Every row belongs to one group in each of 3 separate groupings. Each group adds its own fixed numbers to the row, and there is some noise. The rows also spread widely along 12 directions, which tell nothing about the answers.
(in the rows, 128 means zero)
Known rows, each followed by its group in each grouping:
[189 120  77 124 190 147 152 105 127 124 142  92 128 151 123 178 142 103
 146  99 139 134 198  99  97 101 109 158 160 118 130 121 156 136 113  87
  77 140 169]
Q870 T Q28
[142 128 186 145 127  69 163 169 101 122  52 109  87 168 132 146 118 132
 168 104 129 133  98 111 113 121 132 138 120 120 122 170 150 160 159 146
  74  94  90]
Q953 C Q28
[153 128 126 158 109  78 104 143 101 133 114 189  64 136 106 195  82 109
 127 138 129 117 185  93 100 130 136 137 105  85 118  90 109 154 149  89
 129 144  99]
Q953 A Q644
[127  89 101 147 177 142  95 149 159 121 169 143 139 114  84  75 215 129
 142  95 142 189  98  81 155 145  68 129 140 132  76 118 136  78  97 129
 155 128 137]
Q870 B Q684
[119 101 115  85 134 116 165 123  96 108 128 130 102  92 170 151 103  83
 140  83  95 105 160 138 111 112 132 154 132 155 156 157 145 139 135 112
  98  98  77]
Q450 A Q684
[159 120 101 146 139  91  93 126 115 139 101 135 126 163 125 171  87 117
 157 131 160 124 176  76 108 128 147 133 102 122 121 130  95 146 156 107
 116 131 104]
Q450 C Q111
[114 122 170 132  71 101 160 137 122 124 155 129  80 183 112 154 149 136
 123 104 132 101 164 144 141 135 164 117 131 115 151 133 160 150 111 117
 103 160  88]
Q911 B Q644
[131 140 129 149 130 132 114 144 155 123 151 175 114 116 102  97 151 151
 122 147 127 161  99 135 138 133  99 125 129 111 111 107 133 125 112 143
 156 134 151]
Q911 R Q111
[104 141  84 120 140  93 117 139 121 131  84  77 175 121 152 124  60 110
 130 141 137 105 132 120 119 159 182 122 145 161 126 113 107  89 156  92
 175 153  82]
Q450 T Q111
[136 150 128 182 113 138 119  86  84 163 117 156 122 123 108 202  94  87
 106 126 132 115 162  71 112 152 129 156 138  45  97  92  83 115 149  78
 113 185 151]
Q953 R Q684
[139 166 122 161 162 138 162 133  94 108 129 167 127 128 116 155 108 148
 109 149 109 125 172 132 133 145 121 134 172 123  97  88 140 126 138 109
 175 192 125]
Q450 A Q28
[108 113 126 106 123 199 151  93 133 123 185 124 150 130 150  92 205 141
 131 109 117 141 121 160 163 118 101 129 133 139 150 150 139 130 105 172
 122 141 147]
Q953 C Q644
[127 121 136 111 166 115 104 162 182 106 131 155 132 181 104 108 116 194
 116 139 122 108 144 158 142 131 166  67 111 175  94 142 186 173 127 151
 171  88 141]
Q953 C Q684
[ 90 123 148 145 105 100  83 147 146 121 102 189 151 109 102 108  89 113
 123 158 135 130  73  83 144 163 129 128 122 129  74 120  82  88 134 127
 163 122 146]
Q450 B Q111
[ 83 114 143 128 102  93 111 166 184 116 126 128 137 131  93  85 134  92
 124 131 165 128  71  90 155 169 134 125 157 142  98 113 117  36  92  97
 154 149 135]
Q870 B Q644
[ 93  86 135  97  78 121 100 125 156  99 178 208  98  63 128  96 123  95
 112 122 106 118 101 141 127 124 108 141 101 129 142 135 118 126  97 136
 128  76 153]
Q870 C Q684
[113 142 118 121 141 149 174 111  53 109 111 108 171 130 175 155 101 116
 143 126 104  93 167 131 158 156 150 144 145 156 123 147  87 126 173 122
 155 193  88]
Q870 C Q644
[145 150 150 136 116  89 144 167 134 137  83 123 102 138 127 113 107 154
 139 167 133 141  76 155 105 107 117 139 111 113 140 133 145 155 138 168
 104  98 135]
Q450 C Q28
[132 167 152 133  93 147 165  98 102 152 113  90 145 179 155 149 125 177
 130 145 127 108 136 182 131 122 163 119 112 108 166 146 141 182 154 164
  97 151 128]
Q953 C Q111
[184 190 103 145 132 155 175 133  89 146 142 131 106 119 139 143 120 184
 123 188 119 147 149 200 105 102  86 154 108  72 182  95 127 190 148 158
 115 163 158]
Q870 C Q684
[102  66 113 135 166 140  90 106 148  99 169 195 136  92 102 123 158  95
 115  75 102 125 148  73 140 146 109 122 156 147  57 131 143  98  98 112
 164 104 140]
Q450 C Q28
[136 109 137 123 133  68 101 164 161 108 108 181  82 112  99 135  94 106
 131 125 123 129 116  92 103 117 124 126 125 127  93 126 152 139 120 116
 118  63 146]
Q870 R Q28
[111 106 128 163 116  96 106 122 106 156 113  69 130 204 110 158 137 133
 135  86 154 110 170  91 142 169 187  91 127 117 104 123 134 123 145 100
 139 169  53]
Q450 T Q644
[144 139  66 170 137 118  53 136 155 165 145 107 159 158  88 100 139 167
 127 170 186 179 139  97 137 141 119 114 104 113 112  78 100 108 129 137
 171 173 118]
Q450 B Q28
[143 123  81 147 181 109 141 163 132 112 142 116 120 117 118  87 199 130
 170  99 149 181 124 104 128 140  79 139 154 134 128 110 139  80 112 115
 153 152  86]
Q870 C Q111
[121 130 103 132  99 118  88 141 131 142 146 141 126 122 124 101 129 151
 129 159 140 149 123 138 137 136 126 120  88 115 140 108  96 134 135 151
 161 134 112]
Q870 C Q644
[116 100 103 122 108 109 101 117 155 161 141  65 123 136 124 113 153 116
 126  88 146 132 121 126 116 128 153 111 111 114 137 130 152 120 117 115
 105  93 106]
Q870 T Q684
[147 134  60  94 137 108  83 171 164 123 149 134 143 107 130  83  98 130
 147 185 175 164 120 136 112 119 106 148  80 160 174 109  80 113 123 139
 144 118 138]
Q870 T Q684

New rows. What belongs after each?
[114 126 141 157 138  96 129 156 156 146 100 113 103 105 104  88 148 155
 115 119 104 142  60 147 120 131 118 105 144 103  90 115 195 121 123 147
 156  83 112]
Q450 C Q28
[123 132 164 171  89  88  78 150 168 148 122 178  99 157  72 129 105 153
 106 162 159 128  94 112 133 154 140 105  93  77  88 101 118 129 124 123
 133 117 166]
Q870 C Q684
[146 128 116 148 151 110 139 152 111 145 108  80 126 132 119 100 178 129
 175 113 151 186  86  95 129 118  79 153 127 115 125 134 121 110 135 151
  96 131 105]
Q870 B Q28
[121 117 109 135 122 134 103 128 177 154 152 128 119  98  99  95 147 138
 100 137 120 143  92 145 127 117 111 118 130  94 114 103 167 117 101 133
 147  98 159]
Q450 B Q684
[122  90 106 119 131 133  92 121 175 112 202 165 105 139 102 111 183 103
 131  87 165 153 164  92 139 130 111 122 124 141 147 124 132 100  78 114
 122 132 129]
Q953 R Q684
[172 142  76 164 181 148 115 112 109 152 146  87 143 181 113 145 171 190
 143 115 142 156 202 126 134 128 131  94 127 119 113 101 157 163 143 121
 148 170  95]
Q870 A Q111
[113  90 125 106  76 112 118 127 118 108 194 203  64  59 130 120 142 103
 118  99  82 133 147 152 116 115 107 148  95 112 158 129 136 160 114 132
 118  86 101]
Q911 B Q684
[162 107 127 111 138 138 125 139 182 127 173 141  92 147 100 111 179 157
 128 117 123 155 125 150 125  88 100 123 111 116 129 137 190 164  84 149
  86  76 175]
Q911 B Q684
[151 141  91 119 173 121 136 171 135 131 132  97 124 125 134  80 144 190
 138 145 116 164 113 186 123 114 113 113 107 140 148 121 168 164 139 173
 152 105  96]
Q450 T Q684
[117 128 108 109 160 112 103 170 176 116 103 124 174 146 123  88  93 135
 140 168 160 121 102 113 150 146 133 116 131 178 106 133 107  86 121 134
 173 137 139]
Q450 C Q644
[124 109 161 128 185 157 189 111 116 126  87  69 146 163 141 142 175 114
 152  63  99 111 111 113 152 128 129 127 180 139  77 178 181 123 132 128
  94 121 133]
Q953 C Q644
[151 120  65 133 173 168 126  71 119 154 123  91 150  78 136 162 127  96
 111 101  94 117 154 116 102 102 108 153 154  92  98 119 152 129 129 100
 111 106 170]
Q870 C Q28
[109 134  83 139 154 137  99 107 110 165  94  43 198 140 142 112 126 165
 131 124 116 126 130 135 150 145 170  88 121 142  89 127 138 140 169 137
 171 130  85]
Q870 B Q111
[135 132 160  84 118 107 184 148 110 108 102 130  87 140 161 157  97 131
 146 122  99 104 147 175 115  97 144 135 122 150 164 165 166 184 140 146
  84  97 102]
Q953 A Q644
[138 166  93 107 146 128 172 150  94  83 160 182 112  98 150 143  74 143
 114 166 102 108 198 183 126 133 132 144 142 158 167  96 128 144 141 112
 176 183  96]
Q450 A Q684
[129 145  79 121 152 162 131 103 141 134 143 120 150 102 140 118 125 178
  95 140  82 103 154 196 121 120 150  91 141 130 116 107 186 165 133 133
 180 105 143]
Q870 C Q111
[117  88  91  70 175 117 113 122 172  87 141 133 150 131 143 137 106  86
 144  89 126  94 180  99 125 120 158 114 150 208 119 158 157 114 106 100
 136  94 119]
Q450 R Q111
[ 98 100 159 132 142 166 138  93 120 112 135 143 163 136 123 132 173 131
 125  83  93 112 118 108 162 142 132 114 157 136  63 160 155 133 127 135
 124 116 161]
Q870 B Q111
[134 104 116 106 103 100  86 151 178 105 166 187  94 129 109 105 136 119
 145 140 169 158 122 107 118 117 105 136 100 146 151 123 115 113  91 126
 112 101 143]
Q870 A Q111
[155 151  68 155 159 190  71  85 161 169 144 113 194 131 100 122 133 178
 101 181 133 144 135 127 135 120 121 106 117 101  74  91 129 149 129 136
 157 132 209]
Q870 B Q111
[121 155 126  96 122 181 215  92 127 129 145  51 159 142 167 131 140 119
 116 114 118  99 127 184 137 119 144 154 176 133 176 147 158 112 106 116
  82 172 165]
Q911 T Q684
[163 156  55 143 136  96  80 153 118 162 105  96 137 118 143 102 101 176
 158 182 155 170 129 144 103 119 121 123  66 116 162 100  85 156 175 156
 159 125  84]
Q870 C Q111
[136 140 104 169 134  73 137 170 132 153 102  68 101 142  98 128 139 124
 130 117 148 136 128 111 123 152 137 115 158  94 108  80 156  84 134  82
 159 171  73]
Q870 B Q644
[ 78 106 185 143  98 120 113 127 138  90 155 216 120 173  97 147 126 126
 105 115 125  85 156 101 167 179 166  93 139 144  73 132 128 119 112 110
 170 166 133]
Q953 C Q644
[131 143 112 114  76 153 153  99  86 158 148  89 125 114 169 126 138 141
 132 145 119 138 124 186 122 104 124 154  94  98 203 132 108 171 143 171
  91 145 110]
Q450 T Q644
[119 106 105 127 112 123  84 128 157  98 192 252  90  89  94 139 105 126
  88 150  99 107 177 135 125 133 120 117 119 123 105  89 130 140  95 111
 188 121 159]
Q450 C Q644
[157 161  89 149 126 125 123 113 119 137 135 149 119 135 123 178  90 130
 113 154 133 110 190 131  97 129 141 139 134  89 141  86 121 144 136  91
 140 169 146]
Q953 C Q111
[170 138  77 167 165 166  84  93 128 192 121  43 173 182 110 129 174 202
 133 126 144 162 141 131 126 120 140  86 101  92  96 116 155 175 152 149
 129 122 136]
Q870 T Q111
[115 116  96 142 109  93  88 149 121 149 118 119 122  82 136  80 142 143
 145 130 124 168  82 132 120 136 112 122  88 114 131 115 112 130 149 152
 157  88  77]
Q870 C Q111
[110 124 153 101 120 162 125 111 154 112 123 154 177 165 131 125 104 128
 125 156 142  97 117 125 161 131 144 129 125 159 110 159  98 122 111 152
 125 139 187]
Q450 C Q644
[155 116  73 129 165 191 116  75  87 140 178 115 151 128 142 147 169 165
 129 102  94 141 206 152 124 105 123 121 115 124 132 131 152 195 145 152
 130 131 124]
Q953 T Q28
[ 81 103 133 153 147 112 110 161 115 108 152 135 142 144 109  83 173 145
 139  88 146 154 122 102 178 186 132  97 137 166  86 124 126  80 129 123
 193 165  50]
Q870 A Q684
[166 171 103 126 139 141 160 146 141 151 104  84 146 128 130 113 124 135
 141 190 157 158  90 143 122 105  88 167 136 103 154 107 109 104 121 142
 103 167 174]
Q450 B Q644
[164 144 109 147 174 162 188 106 111 142 142  74 132 153 120 155 179 127
 131  93 124 136 165 129 130 119 110 144 182  98 127 122 176 116 115 101
  99 178 133]
Q450 B Q684
[124 169  78 124 109 106 150 148 112 140 127  74 127 123 152 120 107 124
 127 159 150 130 148 160 120 148 150 140 138 124 187  86 103 100 140 105
 162 201  76]
Q953 T Q644
[ 99 116  83 100 116 153 105  84 146 119 172 117 177 158 138 145 100 119
 104 127 138  68 213 134 147 145 191  98 134 170 143 127 117 117 114 104
 171 174 117]
Q450 C Q644
[140 127 125 169 139 134 133 107 108 142 146 114 123 172  99 172 152 127
 121  93 138 119 183  97 134 145 145 124 153  92 105 109 148 116 124  89
 124 186 109]
Q450 B Q684
[113 151  70 161  98  74  89 151 119 160 118  70 142 128 120 103 116 124
 141 143 177 151 134 106 122 166 150 124 120 111 150  81  87  78 149  95
 169 189  52]
Q870 B Q111
[138 105 112 148 137 138  88 125 203 160 156 101 132 175  78  96 198 134
 133 124 193 175  96  85 145 122  94 118 138 108 110 111 146  73  67 123
 109 136 157]
Q450 A Q644
[152 122 112 112 153 144 124 140 148 109 170 174 110 140 123 104 167 187
 143 135 117 162 146 163 132 100 100 110 108 151 142 133 171 177 111 170
 141 103 126]
Q450 A Q111
[151 103  93 114 144 121  79 129 180 141 137 153 106 103 107 128 105 121
 114 139 134 135 126 121 101  94 112 130 107 113 118 116 151 139 104 118
 112  63 166]
Q450 A Q684
